There are 4 ways to turn a row about zero (a turn may also mirror it). The second row of each pair is the first, turned, with some noise. The first 36 pairs use one turn. New pairs use 3 turns, one after the other, and a turn may come again.
Some pairs, each with its turns in order after it:
[ 38  -7 -42  -3 -39 -14   2 -32]
[ 17  -8  11 -19 -46 -31  33 -31] : (0)

[ 19 -36  36 -39 -15  -3  42  -1]
[-13 -11  13 -27 -14  47 -49  25] : (1)

[ 41 -14  21 -26 -13  12  29 -33]
[ 12  18  42 -12  -2  19 -50   9] : (2)

[-27  14  10  27 -40  39  44 -29]
[  3  19 -69 -14  14  34  19  27] : (1)

[-26  18  31  -2 -18  15  32 -39]
[-17   2 -19  22  22  25  17 -47] : (3)

[-31  31  23 -15 -10  -7 -17  20]
[-20  24  25   4 -27   7  34 -13] : (3)

[ -1   2  27  15  31   9 -22 -39]
[-13   1   6 -50  12  -6  -3 -35] : (2)

[ 39  34  33  -8 -17 -14  36  -2]
[ 36   3 -17 -46 -10  23 -39 -15] : (1)

[ 20  -4 -16  -5 -16 -21  31   7]
[ 16  18   7  18 -18  -7  -8  30] : (2)

[-23 -12  42  13  26 -32  32   6]
[ 21  52 -40   4  -3 -14  22 -16] : (3)

[ 40  25 -38 -32  16  37  -9 -25]
[ 70  14   9 -24 -28   6 -14 -14] : (0)

[-13  42  18  41 -33  40  30  44]
[ 46  56 -41   2 -35  29  30   5] : (1)

[-43 -20  43 -37  -1  -6  -9  36]
[ 21 -19 -36   9  62  22  -3   7] : (2)

[  0 -31 -28 -31  32 -38 -34  40]
[ -5 -14  70  39 -11 -34 -13   4] : (1)

[-23 -40 -38  35 -14 -26 -21 -25]
[-21  16 -16 -58  32  11 -23  22] : (3)

[ 36  30 -11 -31  -7   6  16 -33]
[ 27 -43 -13 -26  21  18  -7 -15] : (1)

[-43  19  29  15 -28 -24  -9  26]
[-47 -10 -14  36  -9  -4  -1  40] : (0)

[ 16 -41  28  28   7   2  -3  21]
[-42   7  23  -9  28   5  -9 -22] : (0)

[ 12 -21 -29 -34   0  39 -14 -18]
[ 47  -6  24 -36   2 -20 -16  -2] : (0)

[ 13 -10  10 -24  41  41  19  -4]
[ 29   8   7 -32  32  33 -16  -4] : (0)

[-38  24  37   9 -43  -8 -43  41]
[-32   9  22 -38 -43   3  59 -14] : (3)

[ 23  30  41 -39 -42 -16   1 -43]
[-50 -21 -21  54  11  17  43   7] : (3)

[ 16 -12  44  32 -42  -8 -19 -37]
[-46 -11  21 -39  16 -16 -33  33] : (2)

[ 18  -6 -14  43  23   4 -41 -21]
[-35   1  -2 -18 -15 -46   0 -32] : (2)

[ 12  13   3  13 -16  -8  35  15]
[ -1  21  -7   2 -21  17   0  31] : (2)

[ 35  32  15 -24  34 -22 -37  38]
[  5  77   7  21  -8   3 -17   9] : (0)

[ -2 -34 -28  15  33 -42  17  -8]
[  5   5 -16  16  40 -22  37 -40] : (0)

[-41   9 -44 -34 -31   0   9 -36]
[ 25 -32  59  16  -1   5  43  10] : (2)

[  2  36  -6 -28  26  11  20 -34]
[ -6  10  15  57  17   9 -20 -12] : (3)

[-18 -39 -41  24   1 -34   8  35]
[  5  25 -19  44  11 -41  32  19] : (2)

[-21   8 -28 -21 -44  39  18 -36]
[ 34 -60   2 -27 -31  -6   7  20] : (0)

[34 24 35 -6 34 26 16 33]
[ 30 -15   5  38 -38 -40   2 -26] : (3)

[-21  36  41  15 -13 -29 -12  28]
[ 24  39  -7 -25 -34 -39  -4  10] : (1)

[  4  -4  14 -24 -44 -12 -41 -36]
[-25 -48 -27 -23 -27 -30  -4   3] : (1)

[  1  -6  18  37 -40 -23   5  31]
[  1 -10 -11 -43   6 -24  49  -5] : (3)

[-38   2 -25  37  43  34 -12 -13]
[-15  27   3  20  40  -5  60  -3] : (1)

New pairs, each followed by its turns in order:
[ 10 -26  28  35  -4  28  -1  27]
[ -9  24 -28  42   6   6   9 -32] : (3) (3) (2)

[ 40 -37  29  32  -3 -37   0   1]
[ 19  11 -62   5 -16  23 -27 -14] : (3) (3) (2)

[ 32 -16  22 -35 -40 -41  16  34]
[-17   0 -16  17  57 -55  20  -6] : (1) (2) (2)

[ 36  27  31  33 -20 -20 -26  -3]
[  2   4  19  -2 -31 -17  65   4] : (1) (0) (0)

[ 38  13  12 -27 -25 -24 -20 -28]
[-13  -4  -8  53 -21  34 -17  -8] : (3) (1) (0)

[ 24  -3  10   0  -1  44 -29 -13]
[  0 -21 -12   6  -1  -2  45  31] : (2) (3) (1)

[ 15   5   5   8 -14 -25   9  33]
[ -9 -32  11  -3   1  -2   6  32] : (1) (0) (2)

[-27 -22  11 -36 -19 -20 -14 -35]
[  3  28  18  29  39   0 -10 -35] : (1) (2) (1)

[-13 -30 -25  13  30  16  -4  16]
[ 39  27 -22  15  14  -3   3 -18] : (2) (1) (0)

[-13  -8  -4 -11  -6  -9 -18  24]
[ -5  18  -8  -9  16 -13  14 -14] : (2) (1) (1)

[  8  -9 -29  25  -5  19 -38   7]
[ 23  -3 -26 -13   3  41  13  18] : (1) (2) (2)

[  6  -6  42 -31 -10 -20 -28 -26]
[ 15  31 -16 -48  12  22  -5  16] : (3) (3) (0)

[-17 -29   3 -25  42  36   9  37]
[-42  -4  18  -9   8 -58  21 -14] : (2) (3) (1)

[ 22  -8 -28  -1  37 -37 -32  -7]
[ 38 -17 -17  48 -18 -21   5   7] : (1) (3) (0)

[-27  18  12 -10   7 -15   1 -35]
[  0  -7 -25 -23  -2 -36 -12  -8] : (0) (1) (3)

[-27  -8 -15  29 -16  40   2 -20]
[-27 -39 -16  12  22 -20 -15  17] : (0) (1) (0)

[-15   5  34   2  31  31   6 -18]
[-29 -12   0 -30 -11  -1 -22 -31] : (2) (3) (3)

[-11  -5 -31  38  -5 -19   4 -17]
[ 41   1  13 -19  17   0   4 -27] : (2) (0) (3)

[ 18 -13   2  41 -38  18  41   3]
[ 63   1 -20   4 -10  16 -36  -3] : (2) (1) (1)

[-37  23   3 -44 -32  17 -13  29]
[-45 -35   6 -17 -24  16 -13  46] : (0) (1) (2)

[  5 -13 -12  40  31 -30 -10 -22]
[-13  15  -1  46 -34  10  11 -30] : (3) (0) (0)

[-27  43  -1 -41 -34 -21  23   6]
[-31  48 -22 -31 -17  34   4  13] : (0) (0) (1)

[ 32  32 -31  41  30 -42  37  -3]
[ 48  18  40 -57  26 -16  -5 -20] : (1) (1) (2)

[-32 -37 -32  40  16   4 -32 -32]
[-12  40  45   3  28 -37 -33 -12] : (3) (2) (2)

[ 22  -9 -34 -36 -43  16 -36 -25]
[ 38 -21  36  51 -15  -4  26  15] : (2) (3) (2)

[-41 -42  -8  17   6  12  40 -17]
[ 18   4  -2 -43  36 -22  -2 -42] : (0) (2) (1)

[-10  32 -23  19  16  21   4  19]
[  6 -39 -10  34  -5 -11  13  -5] : (3) (3) (0)

[-26  -9 -38  35 -12 -20 -43 -10]
[ 22  16  32   5 -21 -51  26 -20] : (2) (1) (1)

[ 26   5  33  13 -35 -28 -22   8]
[  0  15 -48 -33   5 -15   2  19] : (2) (0) (2)

[-24 -38 -23  28 -21  20 -12  27]
[ 25  26 -38 -39  16   2  22  13] : (1) (3) (0)

[-30 -34   7   7  24   7  21  17]
[-27  22 -23  -1  41 -19   4   1] : (3) (3) (2)

[-24  27  30  26 -41 -17 -16 -27]
[ 13  45  -4  49 -11 -23  -7 -25] : (3) (0) (2)

[-17 -26  -2  26   5  -6  27 -43]
[ 30 -27  32 -27 -23   6 -13  -3] : (2) (1) (1)

[ -9  30 -23  -5 -40  32  37 -15]
[-34 -28 -28  13 -45   1 -12 -23] : (1) (2) (0)

[ 32  33  13   6  -8 -10  19 -41]
[ -6 -23  -9  16 -51  16 -24  21] : (2) (1) (1)

[-36 -14  28 -32  -8  44 -38  13]
[-31 -24  20   8 -59  15 -16  28] : (3) (0) (1)

[ 14 -33  41  10  16  -7  -2   5]
[-21  17 -19   2   4  -5  -8  45] : (3) (2) (2)

[-11  33  15  29 -12 -11  17  11]
[ 25 -36   2 -14  -8 -27   8  -9] : (2) (1) (3)

[-41 -41  25 -19  13  40  -3  30]
[ 19   7  43  -7 -34 -44  20 -39] : (0) (2) (2)

[ -2  -6 -44 -11 -32 -16 -29  29]
[-36  30 -20 -15  38 -10  -5  27] : (2) (0) (1)

[  0  22  -3 -44  44  17   8  45]
[-42  -7 -13  23  55  27  19  -4] : (2) (1) (1)

[-44  12 -18  36   9 -35  35  23]
[ -7 -34 -17  21 -51  13 -32 -32] : (1) (0) (0)

[  5 -24 -40  -8  33  30  31   6]
[ 24  -6 -27 -44  20  -4 -29  23] : (0) (1) (0)

